The rows are grouped in 4 different ways at once. Each group adds its own fixed numbers to the row, and there is some noise. The rows also spread widely along 15 directions, which tell nothing about the answers.
Known rows, each followed by its group in each grouping:
6; 7; -11; 8; 15; 31; 26; 13; 17; -13; 42; -2; 6; 5; 35; -13; -13; 5; -18; -5; -1; 22; 35
V k_73 X k_585
36; -30; 1; -25; 4; 42; 6; -3; -19; -31; -5; -23; 26; 30; 35; -16; -7; 3; -7; 0; 16; -1; 18
Q k_798 H k_585
39; 19; -17; 4; 6; -3; 14; 7; 33; 6; 48; -8; 12; -93; 0; 9; -33; -40; 14; -29; -42; 26; 6
M k_433 T k_151
24; -2; -28; 9; 70; 19; 10; -5; 20; -6; 31; 56; 4; -22; -6; -26; -21; 23; -4; -18; 16; -5; 4
A k_433 T k_563
18; 21; -22; 8; 53; 42; 30; -12; 13; 20; -8; 42; 2; -29; 24; -13; -33; 2; 15; -44; 10; -10; 4
Z k_836 X k_101
29; 22; -14; 31; 13; -7; -19; 19; 26; 32; 35; 13; -8; 1; 22; 16; -26; -26; 41; 12; 65; -13; 46
Q k_994 J k_995
-58; -41; -11; 10; -40; 35; -33; -48; -31; -46; 18; -25; -14; 25; 16; 50; 26; -4; 28; 8; 19; 27; -4
A k_994 U k_101
25; -36; -30; -4; 13; 32; -18; -42; -39; -4; 66; 0; 16; -34; 22; 53; 14; -37; 13; 38; -24; 37; -15
Z k_836 H k_124
-38; 13; -5; -3; 18; 5; -30; -21; -23; -16; 37; -5; -10; 17; -6; 17; 32; 19; -21; -1; 47; -1; -3
M k_73 N k_995
-9; 17; -9; 42; 32; 14; 8; -18; 18; -2; 18; -5; -43; -27; -10; -8; -13; -8; 0; -15; 55; -4; 24
V k_798 U k_151
-35; 8; 0; 26; 81; 50; -9; -36; -24; 0; -71; 42; -12; -21; -56; 33; 28; 9; -28; -29; 14; 24; 6
A k_433 J k_124
19; -8; 25; 28; 5; 5; 0; 23; -10; 3; 5; 28; -36; 20; 4; -43; -36; 4; 2; -30; 4; -18; 8
V k_433 N k_563
31; -3; -7; 7; 1; -22; -20; 19; 3; 3; 11; 10; 16; 11; -6; 9; -3; -12; 17; 20; 38; 15; 19
Q k_73 J k_585
-7; 24; 3; 43; 20; 0; -35; 1; -3; 24; 19; 8; 3; 18; -14; 27; 27; -32; -2; 25; 17; 10; 40
Q k_994 T k_585
4; -18; -19; 3; -8; 8; 21; -21; 4; -14; -18; -5; 2; -9; 22; -3; -1; -9; 10; 23; 38; 34; -1
V k_994 J k_151
-31; 23; 6; -15; -1; -5; 15; 15; 24; 1; -17; 7; 10; -14; 2; 8; 0; -4; 22; -1; -15; 11; -16
Z k_994 T k_995
21; 10; -23; 37; 13; 7; -7; -77; -35; 37; 12; -13; 4; -3; -11; -40; 12; -46; -18; 1; 22; -7; 16
M k_433 U k_101
7; -40; 4; 24; 8; 41; 2; -47; -28; -16; 4; -13; -40; 44; 8; -29; -2; -5; -60; -1; 65; -5; 50
Z k_994 X k_101
25; 5; 9; -24; 12; -8; -17; 31; 11; 12; 45; 7; -1; 5; 5; 7; -33; 2; 14; -30; -21; -34; 8
A k_798 J k_101
63; -22; 12; -2; 14; -23; 8; 16; 6; 1; 0; 9; 12; 31; -21; -51; -11; -17; -26; 29; -5; -9; 17
Q k_836 T k_124
2; -14; 14; -46; 22; 9; -18; -41; -36; -10; -43; -38; 35; 38; 9; 53; 45; -37; -50; 42; -2; 24; -8
M k_433 X k_101
-23; -11; -7; 18; 12; -8; 40; -1; 78; 34; -1; 12; -44; -22; 13; 34; -24; -41; 5; 32; -76; -16; 7
Q k_994 N k_563
15; 3; 15; -1; 6; -1; 6; -18; 21; 10; -36; -22; 14; -2; -23; -24; -3; -8; -1; -13; 8; -6; 20
V k_73 T k_995
3; -16; 8; -22; 30; 36; -1; 27; -30; -73; 35; -1; 0; -16; 9; 52; 7; 8; -39; 11; 8; 77; -10
Z k_836 H k_101
22; -14; -14; 3; 63; -12; 17; -15; -6; 26; -9; 54; -10; 2; 7; -18; -18; -25; 3; 30; 20; -19; -26
A k_994 T k_563
9; -12; -21; 9; 14; 0; 8; -22; -3; -4; 42; -4; -12; -10; -7; -25; 6; -10; -37; 22; 30; 16; 10
V k_798 T k_124
-23; 38; -1; 5; 55; 31; 35; 6; -2; 13; -13; 11; -11; 22; 49; -5; -11; -5; 4; -5; -2; -5; -6
A k_798 J k_563
-4; 10; -8; -28; 10; -6; 2; 20; -20; -18; 33; -1; 4; -19; 10; 12; 6; 4; -59; -17; 22; 40; -14
V k_73 N k_101
-8; -19; -27; -2; 9; 12; 37; -33; 7; 7; -22; 9; -11; -19; 37; -10; -20; -23; 14; 7; 12; -2; -18
V k_433 U k_585
38; -16; -16; 13; 6; 13; 38; -9; 1; 0; 14; 6; -9; -27; 21; -31; -31; -35; -24; 17; 14; 28; 23
M k_994 N k_995
-61; 5; 11; -23; -17; -7; 2; 3; -31; -1; -3; 9; -13; 17; 18; 6; 21; 1; -20; 0; -8; 2; -34
Z k_994 N k_995
16; -23; 2; -56; 21; -8; -37; -22; 9; -5; 13; -27; 35; 14; -3; 65; 26; -8; -17; 23; -2; -10; -2
Z k_73 T k_101
6; 11; 3; -42; 3; -12; 16; -4; 48; 19; -34; -33; 15; -7; 5; 7; -25; -29; 36; 14; -7; -30; -11
Z k_994 X k_124
-25; 3; -20; -5; 22; 0; 5; -6; -16; 30; -18; 47; 3; 4; 13; -10; 16; 1; -30; -23; 20; 2; -7
A k_994 T k_563
7; -41; -5; -4; 34; 11; 17; -9; 22; -30; -1; 3; -25; 20; 26; 26; -9; -3; -2; 29; 33; -4; 13
A k_798 T k_151
-14; 12; -27; 46; 18; -5; 7; -22; 16; -8; 9; 37; 11; 66; -16; -53; 28; 10; 26; 80; 68; 11; 6
Q k_994 X k_124
-26; -9; -16; -25; -55; -16; 20; 6; 15; 52; -21; 4; -5; 13; 10; -27; 10; 0; -56; -57; -33; -20; 28
M k_836 X k_124
-54; 35; -17; -13; -27; -11; 25; -47; 23; 35; -41; -53; 24; -8; 0; -3; 49; -34; -64; 5; -14; 28; 14
Z k_994 T k_101
28; 7; 25; -12; 10; -24; 13; 11; -32; -6; -19; -34; -22; -24; -6; -30; -37; -40; -25; -16; 29; 11; -5
A k_836 J k_995
-8; 25; 10; -13; 5; -29; 8; 5; -1; 8; -35; -1; -1; -5; -17; -46; -7; -3; -3; -26; 18; -10; -28
M k_433 T k_563

New rows. What belongs after each?
-8; -12; 5; 0; -30; 2; -9; -11; -6; -2; 12; -21; -3; -20; -6; 18; -8; -33; -6; -15; -37; 18; 5
A k_994 N k_101
-28; 12; 26; -16; -48; -30; -8; -2; -14; 29; -38; -48; -12; -10; -21; 14; 7; -57; -7; -2; -40; 10; -11
M k_994 J k_124
-3; -33; 5; -9; 9; 0; 11; -14; 11; -26; 4; -23; -43; -3; 0; 4; -11; 7; -44; -10; 42; -11; 15
Z k_73 N k_151
-38; 10; 6; -39; -8; 5; 30; -2; -28; -8; -69; 1; 13; 7; 21; -22; 12; 5; -26; -11; 21; 19; -34
Z k_994 N k_995
-10; 3; -21; 26; 16; -28; 17; 11; 46; -26; 25; 11; -33; -8; -41; -46; -20; 20; -9; 6; 65; -1; 16
Q k_73 U k_585
5; -5; -16; -23; 11; 1; -9; -33; 0; 1; -41; -28; 41; -21; -19; 39; 42; -23; -16; 21; 15; 30; 1
Q k_798 H k_151
37; -6; 11; 15; 34; 7; -3; 12; -11; -10; 47; 12; -8; -25; -14; 3; -33; -26; 7; 0; -39; 6; 4
A k_73 N k_585
-39; 32; -7; 5; -10; -7; -9; 12; 7; -28; 45; 1; -8; -16; -24; -19; -6; 27; 39; -21; 33; 11; -25
Z k_73 X k_124
-36; 28; -14; -24; 30; -22; -5; -23; 15; 6; -35; -28; 18; -24; -36; 27; 27; -8; -21; 5; 23; 15; -9
A k_73 J k_585
-24; 3; -2; 15; -25; -27; 2; 23; 3; 17; 56; 16; -49; 18; 1; -34; -17; -5; -16; -3; 27; -20; 11
Z k_994 X k_124
-39; 0; -12; 32; -34; 11; 13; -33; -19; -18; 11; -12; -21; -5; 20; -26; 2; -12; 13; -3; 21; 21; -12
Q k_433 N k_995
53; -16; 6; 20; 5; -2; -9; 13; -33; 6; 30; 29; -3; 4; -16; -44; -24; -10; -7; -8; 12; 9; 32
A k_798 J k_995
-5; 2; 6; -4; 15; -11; 4; 6; -14; -19; -15; 17; 14; 30; -17; -24; 10; 15; 1; 16; 1; 24; -20
A k_73 J k_563
-37; 12; 20; -24; 3; -6; -27; -4; -25; -49; -7; -27; 5; 19; -17; 3; 17; 17; 11; 12; 36; 3; -39
Z k_433 N k_585
-4; -11; 2; -4; 13; 4; 3; -2; -7; 6; -2; 16; -15; -8; -21; 0; 0; -8; -19; -1; -6; 7; -3
V k_798 X k_124
-29; -25; -55; -15; -31; -24; 14; -12; 28; 11; 57; 35; -25; -21; 18; -24; -16; 24; 26; -2; 25; -22; -37
V k_798 N k_124
-36; 0; -34; -21; 3; 8; -25; -9; -1; -17; -15; 36; 21; 13; -4; 6; 26; 49; 28; -28; 76; 0; -22
M k_433 T k_124
-50; 48; 13; 28; 22; 1; 1; 2; -4; -3; 25; 7; -28; 19; -21; -40; -2; 5; 44; 14; 23; -19; -34
Z k_994 H k_124
44; -37; 38; 26; 8; 11; -24; -3; -30; -33; -12; -10; -26; 35; -11; -5; -33; -18; 42; 17; 31; -2; 21
A k_836 J k_995
-79; 36; -19; -2; 1; -7; 46; 12; 28; 18; 4; 27; -23; -22; 24; -8; -11; 4; 15; -19; -29; 4; -31
A k_994 J k_995
-59; 34; 10; 19; 48; 46; 19; 0; 32; -4; -20; 16; -42; -2; -11; 5; -8; 27; 7; -50; -27; -29; -2
M k_836 N k_124
1; 23; 9; 50; 6; -51; 12; 3; 5; 49; -53; 22; -34; -6; -58; -47; -7; -39; -26; -1; 35; -4; 18
Q k_73 N k_585
20; 34; 4; 13; 76; 25; 25; -25; 27; 33; -15; -11; 10; 11; 17; 23; 10; -47; -29; 32; -31; 0; 26
M k_836 T k_101
-45; 0; -16; -7; -7; 8; -8; -12; 4; -26; 19; -3; -8; -13; 6; 42; 15; 4; -5; 7; 21; 32; -14
Z k_994 N k_101
2; -11; -44; -19; 19; 1; 7; -30; 5; 4; -2; 21; 30; 14; 12; 14; 33; -6; -41; 45; 37; 29; 5
M k_994 N k_101
-28; 21; -12; -39; 18; 1; 15; -30; 8; -4; -10; -9; 28; 29; 3; -44; 23; 30; -8; 11; 7; -31; -27
M k_798 N k_995
-8; 54; 11; 3; 31; 34; -11; -12; -13; 13; 13; -6; 34; -9; -18; -22; 9; -2; 36; -11; -56; -5; -23
V k_994 J k_124
-9; 18; -19; 34; 42; 17; 10; -23; 27; 14; 1; 13; -11; 20; -4; -2; 13; -10; -2; 37; 28; -7; 22
Q k_798 N k_124
4; 25; -12; -5; -11; -31; -9; 20; 5; 6; 15; 27; 17; -18; -26; -37; -8; 11; 10; -21; 34; 10; 0
M k_433 X k_995
-5; 0; -40; -1; 20; -11; 15; -21; -1; 15; 22; 36; 1; -26; -15; -17; 4; 2; 2; 11; 10; 14; -28
M k_73 J k_124
68; -61; -17; -19; -4; 8; -37; 14; -15; -5; 60; 44; 21; 28; 21; 26; -7; 12; 3; 18; 10; 5; 26
V k_798 J k_101
-30; 38; 13; 26; 19; 44; 7; -38; -16; -4; -8; -35; -22; 21; 20; -31; -11; -7; 30; -27; 27; -26; -6
V k_798 U k_101
-15; 21; 11; 17; 12; 22; -6; 0; 15; -7; -4; -6; -3; -4; -8; 19; 4; 0; 11; -2; 10; 13; 26
Z k_798 N k_995
-18; 10; -28; -8; 9; 13; 25; -5; 9; -12; -18; 1; 2; -21; 2; -34; -3; 26; -33; -40; 34; 11; 6
Q k_836 J k_585
8; -56; -36; -45; 2; 25; -16; -27; -23; -22; -11; 10; 12; -18; 26; 55; 1; 1; 18; -10; 46; 15; -21
M k_73 U k_124
-4; 27; 28; 6; -5; 4; 6; 18; -38; 32; -19; 7; -5; -48; -14; 12; -7; -44; -36; -57; -72; 37; -13
V k_73 N k_101
15; -20; -2; -12; 34; 21; 24; -28; 1; -7; -14; -13; 8; -29; 4; 30; 8; -28; -28; 13; -38; 27; -4
V k_73 U k_151
1; -22; -4; -38; -9; 11; -31; -35; -12; -64; -7; -31; 39; -36; -39; 19; 13; 11; 22; 0; 24; 39; -35
Z k_994 T k_101
24; -8; 2; -9; 21; -11; 8; 1; -6; -14; 39; -27; -16; -23; -2; 18; -14; -37; -25; 40; 4; 32; -2
Z k_73 J k_124
-18; 63; 15; 29; 43; 36; -1; -12; -17; -3; -13; -29; -18; -37; 6; 14; -8; -22; 17; -49; 24; 4; -3
M k_836 N k_151
-9; 35; 4; 32; 15; 13; -19; 21; 12; 12; -3; 15; -17; -58; -8; 41; -23; -24; 41; -30; 22; 32; 4
V k_994 N k_563
5; -86; -19; -9; -2; 37; -6; -8; -9; -99; 35; 28; -7; 10; 11; 9; -11; 42; 23; 18; 26; 29; -18
Q k_433 T k_585
